The same things were measured in two ways. Each way mixes the same 10 hidden numbers, adds some noise and spreads widely along 6 directions of its own, which tell nothing about the thing.
Some things both ways: the first way, then the second way.
[-16.0  -4.1  -3.0  -1.4  29.9   1.6   4.4  15.0  11.4  24.0  12.4  -1.8
  -7.6 -10.7 -22.0  16.8   7.5 -17.4  -7.8 -14.7   9.5   9.8]
[  9.0 -13.2   0.2  20.4   8.0  -5.3  19.4  10.9   8.4 -27.1  -1.5  27.6
   7.0  -7.7 -25.7  10.2  28.3  23.0  15.3  -5.1 -11.0]

[  8.6  41.9  27.8  -9.0  -4.7  18.3 -30.4 -25.4 -66.8 -43.7 -47.5 -31.7
  -5.3  18.0  27.1  -9.0  12.6 -30.4  29.1   5.7 -42.0  12.6]
[  1.9  16.2  20.9 -48.9   0.0  15.8   7.0  10.6  12.6  -9.1   6.7 -19.2
  10.0   3.6  -2.4  13.8 -14.4  24.5   5.0  42.3 -13.1]

[ 23.9 -38.5 -36.7  36.9  -1.9 -12.4  33.5  -1.1  48.6  36.5   0.8  47.1
   3.2 -10.9 -47.0   5.9 -31.2 -20.9  -9.1 -32.0  19.7 -43.0]
[-23.5 -17.0 -28.9 -25.8  14.8 -40.3 -15.4 -20.8  11.3  51.3   4.1 -12.4
  17.5 -49.0 -27.8 -14.5   6.3  11.5 -12.6  18.9  15.5]

[ -4.2   7.0   9.9 -38.0  -6.3  -3.0  20.6 -26.6  11.6 -30.9  12.9  -3.3
 -36.8  -2.1   1.4 -36.8   3.1  -6.3  -8.6   5.6 -43.6 -29.3]
[ 30.5  12.1  12.2 -63.5 -51.0  -0.3   4.8   8.2 -12.5 -47.0 -11.5  27.8
 -15.9   3.4  10.8 -20.1 -19.7  -7.0  70.5 -25.7  -8.6]

[ 22.3 -29.3 -27.1  18.4   4.6 -19.7  21.3 -25.2   4.6  29.1   5.1  24.4
  -6.7  14.1 -32.1  21.6  -9.4  -9.7  15.2 -22.0   1.5 -19.5]
[-16.1 -23.8 -28.6  24.7   4.0 -49.8 -12.6 -22.0  -0.9   9.4  21.4  17.2
  22.2 -11.7 -21.6  12.5   8.4   7.6   4.8  -1.3  41.3]

[  2.3  -0.5 -12.2 -15.1  -2.8  22.5  66.2 -49.5  -6.7  83.3   5.7  12.2
  25.7  -2.7  -3.7  -4.0 -14.4  12.3   8.6  -0.7   1.9 -25.6]
[ -4.4 -37.3 -33.6 -56.8   7.6 -12.8  -6.7 -28.9  43.2  16.8  37.9 -34.5
  34.1 -16.4 -31.4  20.3 -43.0  41.8  -2.1  31.1  44.0]

[ 25.7 -14.3 -12.8  54.0 -15.0   9.9 -12.9  20.7 -16.1  38.4 -44.6  11.5
  50.6  26.2 -13.1  53.8 -23.1 -22.9  17.3  -8.0  52.5  14.6]
[-15.8  13.8  16.4  17.6   7.0  13.5 -10.7  38.3  24.5  -7.2  29.2 -32.0
  16.2  32.1  12.4  20.5   4.2  17.3 -21.9  33.8   9.9]

[-21.7 -19.4  46.6  14.6   4.0  21.2  -0.9  16.5  27.4 -15.5 -29.6 -13.7
 -31.9  -9.9   4.6 -17.9  -7.2 -12.2  12.6  -4.5   1.5   2.1]
[-24.4  15.7   1.0  -4.0 -23.8  -5.0 -10.0  15.0  -9.1  -1.4 -21.3  18.7
   1.8 -45.2   0.8 -22.3  18.2 -23.5  32.9  12.4   2.8]

[  2.3   9.8 -33.6 -20.8  28.6 -34.7  15.4 -11.5  53.6   4.9  31.8  29.2
 -11.2 -31.1 -50.7   4.4  -2.5  17.5  -6.0 -41.5  -7.0 -15.7]
[  6.4  -4.7  14.6 -13.5  -2.0 -12.1   1.0   8.8   6.8 -17.5  28.7   0.6
  -6.4  18.6  -8.8   3.1   6.8  29.0 -14.5   5.5  -5.3]

[  8.8  20.9  15.1   7.5 -11.8 -11.6 -36.2   2.5  -3.3 -23.8 -26.1  17.3
 -15.0   4.7 -12.8   6.6  11.5  -9.9  -2.8  -2.6  15.1   6.3]
[ 13.4  -2.9  -0.3  14.1  40.2  25.9  25.1  37.0   0.2   1.4  10.7 -32.6
  22.0  24.4  -9.8  33.7  27.1  34.3 -16.8  39.1 -27.4]

[ -1.3  -2.4  21.9  49.4   0.7  11.2 -30.6  50.7  18.8 -55.4  21.0   8.2
  34.1 -24.4 -34.5 -18.6  -3.6  -3.9 -29.4 -15.3  19.9  -4.5]
[ -9.0 -21.6  -2.7  20.2  47.1  -7.9  18.7   6.2  15.8   5.8  -1.6   4.8
  14.1  -8.8 -20.7  15.9  36.8  18.8 -10.8  28.9  -0.9]

[ -6.6 -20.4 -12.9  -0.2  24.7   0.9  16.5 -14.8  20.7  24.0  -8.3  -0.6
 -24.1  11.4 -11.6   6.4 -20.8 -17.4  34.7   3.7  11.0  -4.0]
[ -2.5  10.4   2.1 -46.0   3.7  -3.9   5.4  15.9   6.0  17.6  -2.7 -24.4
   5.7 -18.4 -37.7  49.8   4.5  25.4  13.6  38.5   1.0]

[ -6.4 -10.8 -11.1  11.9   8.2   5.6  18.0   9.1  14.9  29.7   2.9   0.9
  16.2   5.1  -9.6  19.5 -18.9  -8.3   3.7   5.6  15.5  -0.2]
[ -9.2 -16.2   5.9 -14.7  10.7  -6.5   6.0  10.7  16.3  -4.3   4.7   2.9
   2.3  -4.7 -22.0  18.8   9.1  14.6  16.1   3.8  17.4]

[-28.8   3.9  22.7 -14.0  14.7  -9.4   2.3 -13.8  19.9 -62.9  25.2 -20.4
 -35.0   8.6  -8.4 -25.4  -1.8  15.9 -15.6  -6.7 -63.0  -6.5]
[ 23.4 -14.0  11.5 -56.9 -11.7  -2.9  30.3   3.6  -3.1 -31.5  17.8   1.0
  32.2  27.4 -29.1  41.6 -28.8  38.2  24.2   4.5 -14.8]

[  6.3   6.6  17.7 -30.5 -35.5  23.6  32.6 -40.4 -25.6  38.4 -14.1  14.4
   5.4  -0.2   0.0  -0.6   6.6  -2.8   2.4  -3.0   6.7 -16.1]
[ 23.8   8.1 -11.1 -62.2 -13.7  46.8  25.5   6.2  20.7  -6.7  31.4 -33.1
   6.6   8.6 -23.1  23.0  -4.5  32.5  23.8  11.5   6.8]

[ -9.1  13.1  21.8  10.8   2.6  25.6   7.5   8.4  21.7 -18.6   1.1  11.3
 -15.4 -15.0  -6.0  -4.4  -8.8  -4.8  -1.5   4.0   3.1  -1.0]
[-10.2  -6.7  -4.3  -1.7 -18.8 -16.6  -8.0  22.3  17.5 -10.6  13.6 -14.0
  29.9   7.7  -1.9   2.4 -26.2  13.4  17.6   3.6   1.5]

[ -7.4   9.0  17.1 -10.5 -18.3  -2.4  21.1  -3.6   3.0  30.0  33.5  25.7
  17.7 -24.3 -20.3 -10.5  10.4  29.0 -27.1  11.7  18.0 -10.4]
[ -4.5 -18.0  -7.1 -17.6  53.4  10.8  31.7  -8.1  15.3  16.9  -0.8   8.0
   9.4 -24.2 -32.7  19.0  46.0  24.6 -10.7  36.1   0.6]

[ -9.1  56.7  21.9   6.9  14.5  -6.4 -35.1  31.3  30.9 -42.9  28.6  25.8
   5.1 -60.5 -22.5 -21.0  30.3  17.8 -25.2  -6.3  12.8   3.2]
[-27.1 -28.3 -11.3 -31.2   8.3 -36.6 -27.3   1.0  28.3  13.0  28.3 -31.4
  25.6 -21.0 -21.1 -33.4 -29.5  23.2 -17.6  30.2  16.0]

[ 13.6  16.8  27.1   5.8 -29.7  11.7  -9.8   3.6 -44.6 -47.1   5.2  -0.1
  16.8 -14.4  -0.2  -8.6   9.5 -20.1   0.0  10.5 -24.0  -6.5]
[ -1.1 -18.5   2.2 -10.1   1.0   3.0  12.4  11.1  14.2 -29.7  23.8  14.0
  -2.2  16.3 -16.9   6.4  16.9   7.1  29.1  -9.7  24.5]

[ -9.7  11.8  24.9 -45.2  -3.3   7.9  27.0   9.1  -7.6  10.3  29.1  -6.0
 -20.5 -28.6  13.0 -12.0  17.1  -2.5   8.6  41.9  -2.7   4.3]
[ 36.0  41.0  44.4 -33.0 -33.5 -13.4 -13.7  13.1 -14.5  -3.8 -72.2   5.8
  23.2 -31.1 -16.1   2.4 -29.0  62.1  30.8  -2.8 -83.2]

[ -9.6 -12.6  -9.6  42.6  10.4 -13.2 -19.2  58.6  21.8  -4.4   8.8 -10.7
  33.6  24.0  -5.3  28.6 -27.2  -2.6 -10.6  33.9  29.3  22.0]
[  0.9  11.5  53.9 -36.9  11.1  -4.5   1.7  36.6   4.9 -15.1 -36.4  -0.2
   0.5  10.3 -23.7  32.8   0.0  32.6  40.3   8.1 -21.5]

[ 21.6 -37.1 -53.2  20.4 -10.9  -5.1  20.4   4.0 -20.8  46.6 -16.1  -2.1
  47.5  49.9 -10.7  79.2 -37.6 -42.3  28.6   4.2  24.6   6.1]
[-14.0  51.3  58.2 -71.6 -33.5 -13.0 -10.7   4.3   5.0  20.8   0.9 -17.0
 -10.9   4.1 -10.3  25.4 -10.7  23.2 -19.2  21.7 -11.3]

[ 26.6  24.8  36.8   5.7 -33.2 -26.4 -34.7  21.6 -28.8 -52.5  -7.0   2.2
  -1.6   7.5   4.0 -22.2  16.6  14.5 -23.3  20.3 -21.2   6.0]
[-24.7  12.5  24.8 -68.1  16.2   0.3  -0.3   4.9   6.9  -8.6  36.5  -8.9
 -23.7  11.1  -7.1 -31.8  18.9 -24.7  -1.2  43.2  27.7]

[-23.3  -9.8  15.6 -13.4  -1.5  -5.2  -8.7  -9.7  22.2 -12.3  -8.2  -6.2
 -17.7  14.6  -7.7  11.0  -2.1   2.1  16.2   1.6  11.3   7.5]
[-24.8   6.7  -0.8  26.2  12.5 -11.1  16.7   7.3 -16.7   5.0  24.5   4.3
  -4.7   1.7  25.7  29.1  36.1 -26.6 -49.6  49.4   8.8]

[-22.1   5.7  34.9 -52.2   8.5  23.9  18.8 -22.8 -18.9  30.1 -27.1 -52.1
 -25.9  31.8  52.0   5.8  27.7  -0.5  30.2  16.8 -14.1  21.1]
[ 23.1 -19.4 -14.1  16.1  25.4  -1.3  11.5 -28.9 -13.5   3.4 -14.6  15.3
   4.0 -18.4  -8.6  23.5  27.6  24.3   7.4   7.7  15.1]

[-18.2   5.8   6.0  21.3  13.3 -14.0 -67.8  61.4   4.9 -28.5 -13.6 -34.1
  26.4  26.7  13.9  33.2  30.1 -29.5 -18.8   8.2  33.0  31.8]
[-10.5  14.3  20.9 -61.3   7.3   9.6   1.6  19.1   3.2 -11.4  26.6  -1.0
 -24.8   7.9  12.4 -11.4  18.9  -4.6 -16.9  52.8  -0.5]

[-14.9  -9.4  13.7   6.3   2.5 -14.5  -3.1 -13.4  17.8   9.1  -4.3   9.7
 -17.4 -16.1  -6.2  -4.8   7.5  -5.3  26.3   9.2  10.4 -10.1]
[-22.9  -5.1 -11.8 -15.3   9.4  23.0  11.9  35.7   4.1 -14.9   2.0  39.3
 -33.3 -25.0 -11.9  13.2  74.1 -26.0  49.2  16.8  44.6]

[ 21.7  28.6 -12.0  40.2 -12.2  -0.2 -26.2  28.2   7.2 -51.4  -1.3  30.8
  13.2  -5.2 -18.6  12.6 -17.8 -24.6 -13.3  13.2   7.7  -6.0]
[ -5.0 -17.2  11.3 -19.7 -17.5 -12.4 -14.3  45.1  17.3 -29.2   9.4 -11.9
   4.9  36.6 -13.5  -4.2 -21.8   3.5  58.9 -30.6  17.3]

[ 26.6  39.4 -25.3   0.6 -12.4 -25.4  12.0 -10.1 -11.1  51.2   8.3  64.4
  23.9 -38.6 -60.4  18.3  -5.4  13.8 -34.5 -26.4  14.4  -7.3]
[-22.4 -47.4 -11.2   8.8   6.3 -21.4  -2.8  -1.9  35.5 -13.7  50.1 -14.8
  17.9   4.8 -42.7 -33.1  -3.4   8.8  11.6 -28.5  41.7]

Other things, the second way, with their names:
<252>: [ -7.8 -21.0  -7.2  30.6  -1.5 -25.3  -5.9  -3.7  12.6  -0.1  16.9 -14.6
  24.0  -8.9 -34.7 -10.1  -1.1  21.4   8.2 -18.6  14.7]
<262>: [ 34.9 -26.3  -8.4  36.0  10.1 -34.1 -22.8  -1.8 -10.3  -9.4 -17.1 -18.0
  50.3  14.0 -11.8  27.2 -31.8  64.5  12.6  -3.2 -14.5]
<284>: [ 12.8 -18.8 -11.4  35.2  16.9  25.6   8.1  30.2  13.3 -35.0  21.4  -5.1
  16.3  40.4  24.7   9.3   7.7  13.7   5.1   9.3   5.5]
<170>: [ -9.7 -21.3 -11.3  12.6   4.9 -24.6 -14.4   2.0   4.2  -2.9   0.9  12.0
  -2.4  -0.7   8.3  -4.3   7.9   0.5  11.1  -2.1  32.2]
<328>: [ 12.1  -6.0 -12.6 -10.2  -1.4  -3.6 -12.7  -5.7 -17.7  -7.9 -33.2  48.4
 -28.1 -35.6  14.7 -34.8  40.8  -9.6  47.5  -8.8  13.0]
<282>: [-15.6 -16.7 -13.5  -8.2  19.8  11.8  28.3  -7.6   7.1  -0.1   8.2  25.1
  -0.5 -14.6   7.4  -4.5  37.6 -21.5   1.0  18.4  25.7]
<321>: [-21.5   4.5  10.8  63.6 -20.0  -8.8  -5.8  36.9  11.7 -51.8  40.5   6.7
  25.1  38.1  67.4 -37.9 -17.8 -26.7 -29.0  24.0 -12.6]
<287>: [-22.9  -1.1 -16.3 -48.9 -22.0 -37.4 -26.6  -6.4   0.3  14.9  22.1 -13.5
  -3.4 -23.3 -12.2 -14.6 -11.1 -15.2  15.7  15.3  39.4]
<181>: [ 14.7 -12.8 -36.1  21.9  -5.5   1.8   5.1  10.6   3.7 -17.6  20.9   5.4
  22.7  18.1  -1.8  23.5  12.1  17.8  31.7  -7.6  22.6]
<199>: [  5.7 -36.7 -48.3 -26.5   7.4 -20.9   0.2 -28.1  21.2   2.5  32.9 -11.5
  20.9 -29.1 -41.6   5.2  -9.1  26.4  10.7  12.6  36.1]
<257>: [ -6.9 -18.3   3.7  -7.3  17.2 -30.3   8.3 -26.2   9.0   4.0  43.0 -18.6
  22.8  14.6  23.5  -9.2 -27.3  15.2 -74.8  47.5  -8.8]
<216>: [ 15.2  -6.2  12.2   0.3  -6.5 -29.1   1.5 -19.2  -8.9  12.1  -1.6  -6.7
  17.1 -20.8 -14.0   4.6 -17.1  44.1 -36.9   5.9 -32.2]
<429>: [  6.5 -41.2 -21.3 -23.5  11.3  20.7  15.3  18.4  29.4 -20.2  41.6 -19.3
  23.2  27.4 -26.1  25.2  -9.0  31.0  20.4  -3.4  32.7]
<425>: [-20.7 -27.9 -22.5   6.1 -19.4   7.9   2.0  37.1  20.2 -36.9  56.0 -10.4
  14.6  23.7  28.8 -20.0 -17.1 -12.7 -11.2  18.6  12.6]
<374>: [ -6.3  28.2  12.6 -53.5 -29.3  39.9  33.3  14.9  14.7 -10.1   4.7  18.9
 -30.5  -4.6  13.3  13.6  34.0 -21.9  28.7   6.3   9.9]
<332>: [-13.5  48.9  43.6 -68.6  -6.5  14.5   7.2  36.5  16.4 -35.6  41.4 -17.0
 -15.8  33.6  17.3 -14.6   0.4 -13.2 -10.9  68.8 -19.2]
<86>: [ -2.5  12.1  19.3 -18.6   1.1   0.0   1.9   5.8   1.5  -0.8  -0.9   9.9
   7.8  -1.3  11.7  -0.7   5.2  20.9 -20.2  26.3 -24.4]
<231>: [-17.6 -19.4  -8.2  30.3  12.4 -20.5  -2.8   3.4   4.8 -13.8 -12.4  41.7
  24.8  -7.5   9.0   5.1  16.0  -2.5  25.0   8.1  21.5]
<138>: [-14.7   1.2   1.0 -29.1   9.5   5.2  -3.4  25.5  15.5  -4.3  26.5 -12.8
   1.8   8.2 -17.7  15.5  14.3  11.6  13.0  28.1  24.3]
<107>: [ -8.4 -25.8 -12.0 -63.4  13.5 -11.4  -6.6 -16.2   2.6   6.2  44.6   5.7
 -13.5   0.0 -15.5   1.6  11.8  14.0 -12.3  23.8  45.8]
<226>: [-33.6  17.0  10.0 -19.5  14.7 -31.6   2.2 -24.5  -7.7  13.9   6.9  32.5
 -11.7 -30.2  26.2 -24.5  32.9 -30.7 -34.9  60.9   5.0]
<129>: [-47.8  18.1   4.9  37.8  14.8 -31.8 -17.1  -7.2  13.6  33.3  -3.9  14.0
  22.7 -33.8  22.8 -35.2  25.4 -16.5 -41.5  41.6  -0.9]
<401>: [ 24.2  -5.3 -36.0  -2.9   0.0  -8.2   3.3   0.0  -4.5   2.3  -0.9 -16.7
  16.5  -7.0 -29.9 -10.2  14.2  14.0  48.6 -21.7   9.0]
<364>: [  5.7 -47.7 -14.6 -17.3 -24.1 -40.6 -21.4  -9.1  24.5 -13.8  22.7 -26.9
  43.2  17.7 -39.0   6.3 -65.1  44.0  38.2 -44.8  37.1]
<162>: [-10.3 -47.0 -11.1  12.2  27.6 -26.1  -2.1 -10.4  19.4 -26.0  35.6  13.9
  -1.7  12.9 -38.4  25.8  19.2  11.8  25.6  -6.1  72.7]
<210>: [ 13.8 -29.4  -0.1  66.3   9.4 -22.0   2.7  20.3   3.6 -18.2 -34.6  27.4
  43.0   5.6   8.5  12.6  -0.3  41.4  19.6 -24.8 -30.3]
<371>: [  2.8   7.0  13.2 -26.6  20.7  41.5  20.3  46.2   0.7  -8.6 -22.5  -1.8
  -1.0 -12.8  -5.5  19.1  39.3  19.3  22.6  39.7 -29.4]
<154>: [-11.2 -21.6 -11.8  -1.8 -22.5 -39.9 -16.5  -7.9  19.5 -26.7  16.9   0.3
  40.8  -8.9 -24.4 -15.0 -39.4  11.2  36.2 -10.4  25.0]
<360>: [ -8.8 -44.1   0.5 -15.7  13.6 -16.3  23.3  13.4   3.0 -26.2  12.7  23.1
  -0.1   9.6   4.4   8.3   3.0  -4.2  -0.6   5.5   4.4]
<193>: [ 38.8 -23.0 -10.0  -3.3 -24.4  16.8   0.4  41.0   2.8 -60.5   4.8   5.4
  37.6  33.7 -37.0  28.2 -21.1  51.2  85.7 -36.6  -4.0]
<428>: [  7.4 -40.4 -32.1   4.8  50.4  -2.1  10.9  -2.7  17.3   0.1  -3.3  -5.5
  -5.6 -19.7 -23.8  16.5  32.9   9.8  27.6  18.4  34.1]
<14>: [ 11.8  -0.2   7.9  -6.4  28.5 -13.9   5.4  -8.9  -4.5  55.1 -60.6 -27.2
  43.2 -36.4 -42.3  41.1   0.0  57.7   8.7  11.3 -32.3]
<141>: [ -2.6 -16.6  -8.7  24.2  20.8 -17.4  -3.9   9.3   1.6  -0.2 -17.7  10.8
  21.6 -13.4 -22.2  39.1  16.7  22.1  30.9   7.8  17.4]

Some of these things the first way, each followed by its name:
[-17.9 -10.1  -8.1  -4.6 -13.9  36.4  25.8 -22.4   8.7  33.0 -16.4   2.1
  22.1  23.7  -6.5  32.9 -17.6 -22.5  -2.3 -12.5  22.0  -8.8]
<374>
[  9.7   3.2 -11.6  29.4  -1.4   1.7 -17.3  12.9  17.9 -22.7   1.5  12.7
  28.7  -2.2 -17.5  12.1  -3.1 -14.6   0.7 -11.2  21.4  -9.9]
<170>
[  8.2  17.1   6.9  17.7  -4.4 -13.0 -54.7   9.2 -43.4 -35.8  -5.8  -8.4
  23.6  24.0  -9.6   8.7  29.0 -20.0 -16.0  -4.7   4.5   9.6]
<226>
[-16.5 -14.0 -18.7 -32.8  21.4  -1.1  24.1   4.2  10.4  53.4 -16.8 -25.3
  -7.3  13.4   1.4  39.0  -3.6 -29.4   8.0 -14.4   0.7  12.7]
<216>
[ 28.3 -11.5  29.3 -15.0 -29.2  15.9  40.0  -4.9  32.0 -15.5  11.2  40.8
 -54.6 -23.6 -14.9 -45.9   0.0   0.9 -16.8  -0.7  -2.9 -39.5]
<401>
[  0.4  11.0  -5.0   5.1  -4.1  16.2  23.4   8.0   2.9  14.2   8.9   5.9
  20.1  -1.7  -1.1  18.9 -10.8  -4.8  -7.5  10.2   1.0  -1.2]
<364>
[-11.4  15.1  20.6  -8.3 -18.1   6.8  10.5 -16.1  23.3 -11.2  -1.9  31.7
 -10.2 -52.4 -26.1 -30.4  -2.9 -10.1 -10.7 -12.2  -6.5 -30.6]
<425>
[  1.2   3.3  -7.5  12.9  30.0 -14.4  -3.9   0.2   4.4   0.0  13.7  -7.5
  16.3   0.2 -22.1   4.0  -2.6  18.5  15.3 -17.7  -5.8   8.9]
<162>
[ 17.5   6.0  15.0  20.5 -26.9  13.0  26.4  -1.8   6.3  27.6  13.4  50.5
  17.2 -27.4 -34.7   3.0  -8.2  23.6 -17.5  -8.5  27.3 -12.6]
<129>
[ 10.7   6.9  15.8 -40.4   2.6  24.1  72.9 -27.6   6.7  33.4  -4.7  16.1
 -59.3 -34.3  -3.1 -13.7 -18.2  -2.2  25.5  -0.8 -35.5 -10.7]
<252>
[ -8.7   9.1   7.2  16.9  19.5   8.4  -9.1  28.3  -6.4  37.0  11.5   5.9
  18.9   2.2 -22.6  17.1   9.0   4.8 -28.3  -1.9  36.4  22.9]
<154>
[  9.5 -12.4   6.0 -11.9 -21.5 -17.4   6.6  -5.4   2.2  36.5 -12.6   3.7
   1.0   5.1  13.0   0.1  22.3 -11.6   0.2  10.2  15.4 -17.2]
<328>
[ -9.4 -39.2 -16.9  12.7  15.4   7.2  80.7 -14.2  66.6  55.5   8.8  21.1
 -24.9 -13.2 -22.0   2.0 -50.0   5.7   4.0 -16.9 -18.7 -30.0]
<210>
[-11.4  24.8   1.3   4.3  30.7  16.1  -3.7  -6.8  13.4  24.2 -54.7  -5.7
 -27.2   9.9  -5.9  22.0  -9.9 -17.8   3.1 -34.9  -7.3  20.2]
<321>
[  3.5  22.1  18.4  -1.0  13.4  -2.9 -24.8  32.8  -5.1 -29.5   3.8  -8.6
 -14.3   3.1  -4.5 -13.1  11.9  -1.3 -17.3  10.4  -0.3  17.5]
<332>
[  9.3   7.6  23.5  -0.6 -47.5   5.0  15.5 -45.6 -29.6  -5.9 -12.7  21.0
  13.9  -0.3 -13.7 -22.4  -7.4   7.2 -12.5  -5.5 -25.8 -30.7]
<282>
